The same things were measured in two ways. Each way mixes the same 10 hidden numbers, adds some noise and spreads widely along 7 directions of its own, which tell nothing about the thing.
In the rows, zero is written as 128.
Some things both ways: the first way, then the second way.
[125 167 109  95 124 154 101  75 131 133 124 104 119 135 108 100 133 118
 104  40  68 148 118 136 112]
[142 182 141  68 112 125 179 140 164 128 122  89 137 127 127 157 110 120
 120 130 124 173 148 178 108]

[ 74 131  80 117 103 180 137  73 140 112 134 107 137 125 100 116  99 125
  76  57  78  86 136 124 109]
[ 75 170 120 147 130 130  68 171 114 153  84 195 130 173 116 158  62  85
 113 170  88 117  75 122  82]

[120 109  98 131 121 166 115 142 102 147 128 139 117 102 154 101  78 156
  82 185 189 104 165 134  76]
[104 113 119 183 164 138  74 134 105 152  84 174 110 175 133 102 109 162
 145 124 128 102 104 121 112]

[138 117 141 139  56 145 127 116 140 140 121 144 117 166  87  79  94 156
 111  58 163 130 138 115  94]
[122 110 107 108 185 145 124 170 148 176 119  75  54 105 130  89 131 129
 119 146 158 120 121  91  80]

[144 106 103 165  98 121 128 146 118 154 124 143 114 142 118 108  97 154
 116 142 147 144 164 153 113]
[143  72 147  71 162 161 135  64 107 144 138 119 141 101 163 160 192 176
 117 110 158  85  87  88 174]

[ 91  88  59 135 119 163 119  83 127 120 149 121 136  87 151 181  80  92
  73 109  67  62 145 152 108]
[199  91 140  72 176 163  97 108 149 132 133 149  94 134 135 140 142 215
 151 109 154 157 119 120 102]

[ 90 190 158 113 161 167 125  89 120  88 140 120 139 100 141 159 122  80
 123  54 113  97 144 113 151]
[127  90 147  69 178 136 115 129 100 195  95 106  89 138 125 165 123 148
 147 139 149  86 101 105  76]

[128 157 127 149 124 152 136 136 101 113 131 122 117 100 160 142 118 138
 113 118 175 109 167 139 122]
[125 139 118 126 140 126  95 150 134 140 140 164 144 145 106  84 102 124
 156 141 153 151  91 129 128]

[111  16  99 127 136 133 130  91 132 144 135 128 138 162 147 124 143 117
 125 153 129 103 117 121 115]
[154 143  86 112 215 173 139 193 203 230  85 118  67 158 138  89 114 134
 110 126 199 125 149 141  74]

[109  68  79 182 133  90 128 141  78 148 118 121 184 105 190 162 141 147
 166 237 135 105 164 172 157]
[100 164  89 156 103 117 128 188 181 135 115 161  91 137 107  74 140  99
 135 121 134 118 128 165 158]

[134 113 158 126  86 127  94 158 169 134 116 161 102 145  79  99  79 140
 121  79 152 135 119 127 102]
[130 130 104 153 137 106 128 112 128 112 120 109 146 136 136  67 108 148
 137 127 147 158 141 155 137]

[185 201 176  94 195 101 114 211 122  78 128 128 105 156 162  76 194 102
 168 126 173 177  96 130 121]
[145 123 130 131 119 146 143  92 171  89 147 159 197 107 130  78 145 131
 121 127 125 156 114 106 149]

[ 87  88 114 144 216 165 110  86 137 122 131 103 135  94 167 171 124 119
  86 150 128  73 138 143 142]
[122 179 154 100 115  86 127 117 101 129 135 125 186 158 127 160  77 118
 151 132 130 151 102 176 155]

[ 89 158 112 114 147 147 125 129 125 129 141 139  98 133 129 104 101 125
  95 122 115 136 136 136  86]
[147 125 109 119 157 160 159 148 182 174  97 143  97 141 137 107 153 135
 116 122 172 122 165 155  90]

[118  70 124 141  95 134 128  86 136 106 117 140 183 121 139 152 107 101
 138 113 142  84 155 104 157]
[ 88 119  97 169 105 162 189 117 139 114 129 114 125 107 116 126 158 138
 133  80 103 107 185 132 159]

[171 164  73 144 129 123  96 169 139 145 106 136 111 174 103  47  90 170
  76 119 104 179 132 164  82]
[ 95 188 169 134 113 174 101 108  92 104 115 163 169 174 142 168 101 167
 114 132  70 160  95 137 103]

[159 150 121 171 132  90 122 162  83 150 107 135 142 147 161 116 149 165
 165 176 162 181 172 159 144]
[124 143 144 115 130 122 121 139 107 168 129 160 143 165 115 139 111 123
 159 145 152 142 108 155 120]

[154 132 159  72  71 156 117 157 136 125 164 108  83 177  88  79 154  88
  93  31 154 163 133  97  46]
[170 113 165  73 104 104 172 112 180  93 134 131 152 119  91 169 161 123
 176 122 107 130 118 137 191]

[116  20 106 156 141 151 121  80 150 161 137 129 148 165 134  77 103 142
  49 152 155  71 127 110  56]
[123 119 172  99 111 131 144  86  98 100 134  97 127 111 149 212 161 158
 116 134  71 119 129 112 129]

[133  83 139 138  71 130 118 114 158 159 127 130 133 174  80  99 114 168
 129  79 124 131 130 126  96]
[155 119 122  81 146 104 174 142 144 151 104  84  61 110 135 145 131 134
 145 107 167 139 171 180  79]

[154 178 145 151  76 120 127 175 144 127 118 146 104 169  65  87  94 152
 127  53 134 180 159 139 121]
[110 113 145  59  84 137 161  38  90 111 166 130 240 106 135 150 176 142
 126 115 144  98  78 130 238]

[ 97 116  72 187 110 100 133 128 109 142 107 129 154 144 114 119 113 152
 132 144  85 147 155 173 162]
[144 142 113  86 127 177 161  74 159 115 121 189 199 144 146 102 152 154
  91 119 173 133 155 175 117]

[160 144 145 116  84 112 105 121 126 124 100 125 153 137 131 116 151 146
 168  92 146 147 133 129 140]
[ 77 106 111 205 115 160 146 108 115 132 113 151 129  92 175 159 154 113
  88  91  99 100 121  93 135]

[108 152 156 155 146 127 124 168 174 104 136 146  91 139  99 130  94 143
 100  88 135 116 121 147 100]
[128 136 134  98 110 101 121 100 101 105 149 146 173 143 128 123 112 133
 141 142 147 154 103 164 157]

[149  96 130 109  99 114 124 120 147 123 131 136 138 142 115 116 133 109
 140 106 129 135 136 118 116]
[150  90 137 146 122 111 128  70  96  98 129 210 204 166 123 157  93 131
 169 144 142 186 126 145 131]

[126 187  85  90 129 179 114 153 138 112 139 130 114 130  98 101  71 117
  87  83  70 134 142 134  95]
[189  76 144  94 119 102 131  92 147  85 143 133 133  78 117 137 136 168
 183  88 115 137 137 123 123]

[124  35 140 180  56 173 129 139 111 167 150  92 125 139 124 135 127 178
 103 112 201  66 156 138  82]
[157 113 140  75 105  72 113 116 141  83 110  93  81  77 135 145 153 168
 150  80  99  79 110 164 158]

[ 73  87 175 181 137 133 117 113 145 112 124  92 141 120 141 195 163 128
 106  88 172  85 148 135 148]
[136 146 149 139 115  83 167 119 133  86 134 144 146 124 118 150 113  97
 152 113 121 146 169 172 109]

[163  98 142 101  59 127  92 111 130 126  99 115 182 151 142  97 156 130
 132  94 180 123 134  96 104]
[105 120 131 136 139 129 124 136 109 130 143 126 119 138 110 146 128 125
 152 140 117 126 118 110 142]

[108 131 127 193  91 125 116 170 117 136 101 123 102 149 111 146 114 179
 128  93 150 149 153 174 151]
[114 166 119 168 167 110  73 185 140 150 108 124  98 136 134 103  76 117
 126 128 108 112 104 121  85]

Other things, the second way, with their names:
<152>: [110 124 103 145 115 128 139 117 125 145 126 151 146 116 157 140 133 109
  99 127 138 119 117 139 153]
<187>: [170 153 136  89 150 147 150 156 180 140 133 141 127 156 102  90 110 145
 155 138 165 198 155 159  68]
<2>: [106 102 150 110 204 161  45 143  76 168  89 125  45 163 139 151 131 189
 128 142 120  78  62  76  80]
<79>: [112 138 115 110 190 175 136 147 141 144 109  89  74 157 118 131 133 168
 126 114 140 120 132 124 133]
<149>: [ 90 144 141 159 134 148  87 109  76 164 118 165 170 158 151 203 107 155
 125 113  94  86  93 119 161]
<472>: [139 106 137 126 168 132  74 113 118 171 137 179 196 135 149  75 106 113
 122 171 176 135  52  79 108]
<379>: [120 119 123  96 130  93 151  98 109 111 114 153 158 168 112 123 123 106
 143 161 174 147 118 177 154]
<127>: [119 118 130  75 140 145 114  98 152 110 144 172 186 123 129  73 158 102
  97 182 164 120  55  92 156]
<494>: [ 57 159 106 100 158 150 137 162 140 153 112  53  93 127 112  78 143 101
  84 180 125  80 114  95 118]
<451>: [ 96 167 124 149 103 107 123 128 121 122 124 178 174 163 122 136 102  90
 118 158 119 134 120 163 137]
<333>: [101 135 115  64 177 152  78 145 109 179  90 114  90 168 123 119 122 166
 129 138 158  86  64 132 142]
<550>: [128  92 118 138 106 132 148  99 135 146 125 130 144  78 167 131 153 124
 115 102 130 129  99 103 160]
<162>: [112 129 127 115 136 118 133 162 162 143 120  92  72  93 127  91 159 107
 121 125 130 104  96 109 133]
<722>: [168 156 139 139 152 121 117 150 153 125 136 122 125 129 125 123  82 167
 165  86 121 163 159 150  78]
<605>: [101 175 109 122 113 117 152 161 151 139 143  78 119 127 119  47 141 123
 138 123 159 155 115 160 186]
<101>: [101 137 124 197 138 149 122 145 123 139 112 138 108 123 157 134 121 131
 111 103 106 135 122 108 109]
<570>: [102 118  98 108 119 151 153 101 125 165 115 130 183 110 128 157 128 129
 126  87 142  73 118 136 190]
<643>: [117 173 133 177 124 100 104 182 158 115 104 151 125 144 106 102  62  97
 150 138  81 153 129 136  74]
<630>: [126 154 114 119 125 143 160 141 163 114 127 130 122 150 106  88 130 132
 136 138 142 166 162 164 111]
<549>: [151 125 139 111  82 103 176  96 149  92 142 125 179  79 128 168 125 119
 152  81 104 151 139 149 161]
<414>: [129  95 125  91 124  84 101  97  89 170 118 185 168 146 148 146 123 106
 139 156 185 112  52 157 180]
<611>: [158  88 107 149 167 131 137 116 172 128 136 170 160 121 129  73 129 110
 131 144 179 157 127  99 123]
<117>: [ 93 144 118 200 122 134 119 119 125 110  74 215 175 171 116 176  77 124
 139  87  70  94 144 148 130]
<314>: [147  92 133 124 102  92 126 106 131 109 152 141 149  81 125 154 138 125
 160 101 110 111 112 114 165]
<447>: [100 132 147  59 120  81 129 120  83 152  91 127 116 159 122 161 125 107
 147 150 154  95  74 183 153]
<725>: [140 135  96 129 196 161  81 176 158 161 115 137  77 164 115 134  94 158
 131 150 131 140 123 106 102]
<659>: [127  93 120  97 181 130 127 184 121 198 136  74  27 112 114 178 132 121
 157 140 153 119 117  95 115]
<696>: [113 113 124  96 109 136 155  91 103 112 138 129 148 110 136 146 144 133
 119 126 137 139 118 136 150]
<313>: [202 104  99  95 158 126 132  93 172 125 122 143 145  96 165  30 121 176
 124  91 215 177 151 174  74]
<673>: [103 129 130 170 135 115 127 153 112 178 153 158 138 142 150  83 135  76
 132 157 190 174  69 115 154]
<197>: [158 108 151 148 143  81  98 129 103 152 126 138 124 122 173 104  92 126
 145 129 166 189  82 137  91]
<331>: [130 132 163 143 133  84 105 154 125 118 133 111  97 131 111 150 110 123
 166 145  82 125 121 112 101]
<339>: [ 84 133 109 190 115 132 131 129 164  65 108 162 141 140  92  86 136 104
 124 144  69 101 138 106 148]
<434>: [147 110  87 155 126 111 103 120 155 165 129 238 187 151 139 104 109  95
 126 150 181 136 110 152 153]
<224>: [ 86 128 108 129 135 109 120 131  91 176 122 176 153 172 132 149 109  76
 118 180 169 126  83 142 159]
<694>: [131 138 110 121 187 189 146 102 139 164 127 181 188 168 142 148 113 143
 104 123 177 130 153 136 108]
<222>: [122 157 117 166 130 130 131 156 174 128  86 128  92 132 153  91 128 140
 109 107 114 141 140 152 101]
<189>: [107 157 116 139 116 104 120 177 129 153 136 110 114 112 119 141  86 107
 156 101 114 141 101 136 148]
<503>: [110 149 119  88  97  86 168 123 165  82 127 112 171 136  76  97 122  84
 146 161 120 133 122 160 192]
<430>: [155 148 103  90 156 146 131 125 132 199 112 161 142 153 172 116 101 148
 105 119 214 164 132 195  85]
<618>: [113 179 102  74 157 125 126 191 159 174 125  95  95 163  85  86  97 118
 145 158 161 130 135 165 105]
<20>: [143 132 124 112 175 109 128 150 152 135 142 122 107 146 110  62 121 123
 145 158 179 153 127 137 102]
<103>: [170  68 155  62 146  72 115 106  87 105 138 117  92 127  97 161 110 148
 196 154 150 159 121 139 102]
<515>: [139 116 108 137 127 178 163  78 165 134 135 178 182  83 191  90 183 134
  71  86 174 122 130 128 137]
<112>: [127 148 174  74 162 138 134 170 147 136 122 144  82 157 106 146 133  93
 132 182 144 165  85 112  76]
<387>: [143 139 127 119  83 132 162  92 160  90 135 140 187 103 135 144 128 133
 112 126  92 153 157 143 122]
<574>: [180  35 131  94 179 158 117  51 124 110 163 185 171  93 152 110 168 155
 127 140 191 152  89  61 125]
<698>: [137 137 127  37 157 138 151 113 131 131 147 125 161 181  79 111 112 139
 163 177 181 165 140 159 132]
<40>: [ 97 171 147 136  81  83 136 157 118  81 125 135 127 142  88 135  82  90
 165 139  86 171 119 166 110]
<265>: [107 160 115  67 127 159 150 110 117 123 110  91 120 143 125 160 138 182
 119 102 115  98 154 175 144]
<178>: [134 155 131  98 147 154 166 116 139 111 121  91 119 120 148 105 114 151
 100 124 150 185 169 154  47]
<11>: [158 127 115  78 145 114 120  94 128 107 147 166 171 156 128  56 119 139
 132 175 208 190 115 172 121]
<23>: [140 119 104 136 110  88 137 144 165 100 135 107  99  80 125 120 120 104
 127 136 106 141 150 127 118]
<243>: [102 175 168 159 132 146 128 146 129  88 136 145 150 178  80 159  99 139
 167 137  57 151 140 114 118]
<431>: [ 99 131 105 172  80 126 138  88 118  88 111 143 170 111 156 148 126 144
 113  87  79 116 137 149 172]
<274>: [155  97  98  71 168 142  49  83 103 136 156 153 184 111 132 104  88 178
 124 158 150 119  91  92 105]
<553>: [106 150 122  76 106 130 178 121 144 125 127 122 137 145 110 129 163 114
 133 129 161 134 112 177 208]
<223>: [112 117  95 149 117 162 131 105 151 106  86 157 156 129 123 120 113 154
 125 100  92 117 148 133 126]
<567>: [104 131  96 151 133 144 137  60  99 108 101 137 189 159 144 181 112 177
 109  99  97  67 181 166 165]
<446>: [ 98 110 140 152 111 128 124  99  98 119 127 162 162 107 157 147 138 102
 107 131 119 129  84 105 140]
<609>: [110 110 131 160 124 167 137  78 143  58 113 152 164  91 149 109 141 146
  99  94  79 120 127  85 108]
<59>: [ 95 172 101 103 125 136 147 136 150 142 134 112 153 135 131  89 143 113
 102 130 162 121 109 161 189]
<167>: [130  94 124 174 165 122 133 123 124 188  84 182 125 148 173  88 127 100
 117 127 201 134 112 139  85]

Some of these things the first way, each followed by its name:
[130  42 110 160 101 137 118  95 150 140 124 114 185 144 111 122 117 134
 107 117 124  81 145 121 128] => <40>
[135  98  94 147  89 132  99 125  89 184 116 121 122 124 135 104 113 162
 129 150 139 148 149 162 110] => <222>
[100  94 121 142 155 120 136 116 133 116 132 132 142 131 148 129 137 129
 143 144 118  94 109 143 131] => <23>
[123 157  86 161  89 139 150 174  68 157 125 146  67 116 122  50  80 173
  91 182 214 175 195 156  89] => <339>
[111 158 146  93 182  87  88 135 136  97 118 115 186 102 162 174 173  96
 203 138  62 123 103 150 177] => <414>
[144  67 165 155 113 119 155 147 134  99 144 130  84 149 177 144 178 129
 127 113 228  98 118 128  93] => <725>
[ 91  48 128 130 115 152 129  71 183  98 139 129 158 140 108 123 102  83
  65  71 136  60 125  87 103] => <698>
[104 226 122  93 129 182 120 141 126  97 140 123  97 109 115 134  91 125
 100  56  97 129 145 134 104] => <314>
[132 130 126 132 153 118 140 155 148 128 131 150 102 163 120  86 115 169
 132 151 139 139 115 139  94] => <152>
[136 146 112  92 168 170 121  78 109 112 138  93 145  92 164 147 152 103
 134 104 101 107 141 128 149] => <549>
[112 147  76  79  47 133 114 119  97 150 109 118 149 145 121  95 134 156
 144 115  93 162 141 135  99] => <434>
[140  99 167 154 134 132 113 165 145 103 132 126 130 138 158 129 137 127
 104 121 201  78 120 129  92] => <2>
[138  90 128 217 121  77 132 144 111 146 113 147 126 124 153 184 126 148
 174 157 145 140 166 180 185] => <101>
[133 174  95  89  90 129  90 125  78 107  83  77 177  96 155 154 188 113
 181  98 107 171 160 150 199] => <117>
[156  82 149 131  51 147 130 110 137 152 137 122 135 147 112  96 121 153
 109  89 187 105 152 106  70] => <103>
[122  40  48 180 139 108  90 132 134 143  90 125 189 160 136 161 110 138
 133 164  61 127 139 172 188] => <722>
[133 196 133 107 128 126  63 119 122 142 105 122 134  87 130 164 108 138
 157  82  69 149 129 166 148] => <197>
[123 134 139 136 112 128 108 124 118 153 127 107 142 110 117 122 133 149
 139 122 133 134 154 144 123] => <447>
[154 137 121 174 135  64 139 177 124 127 112 152 130 199 107  83 149 144
 182 128 100 197 122 161 160] => <387>
[121  91 138 125 181 151 120 132 155  93 144 124 139 108 159 142 125 101
 110 140 147  58 113 127 116] => <333>
[131  97 172 124 141 152 151 114 166 108 175 157 100 145 110 138  98  97
 133  72 133  88 118 106 100] => <550>
[148 148 111 112 110 164 105  90 149 143 106 116 125 144 102  48 102 170
  75  75 132 129 118 124  85] => <178>
[132 140 154 134 178  85  93 128 127 119 115 143 158  95 183 173 139 114
 166 166 134 123 135 148 147] => <673>
[149 136 107 122  93 172 123 112 135 133 127 123 113 133 111 126  96 159
 110  74 123 125 154 134 114] => <189>
[ 96 125 135 171  99 175 142 133 133 137 151 137  71 116  95 145  62 165
  98  73 140  92 149 153 110] => <313>
[118 213 112 100 178 169 130 159 134 116 136 130  72 127 130  74 101 169
  77 124 136 137 125 145  61] => <515>
[130 158 137 127 156 136 108 152 124 109 116 128 118 139 161 137 137 137
 117 114 153 131 136 136 119] => <149>
[145 130 144 167 167 112 143 156 123  90 132 131 126 119 145 132 145 106
 156 126 155 118 135 150 174] => <609>
[126 211  83 138 127 142 136 101  51  96  86 105 170  85 199 129 159 152
 173 130 133 118 151 161 194] => <274>
[ 80 124 121 123  90 126  87  95 114 114  76 111 171 104 147 157 146 128
 146  96 136 121 133 136 178] => <567>
[112 147  71 111 168 156 135  70  94 106 114 118 175  82 160 156 118 104
 165 145  74 116 165 138 209] => <570>
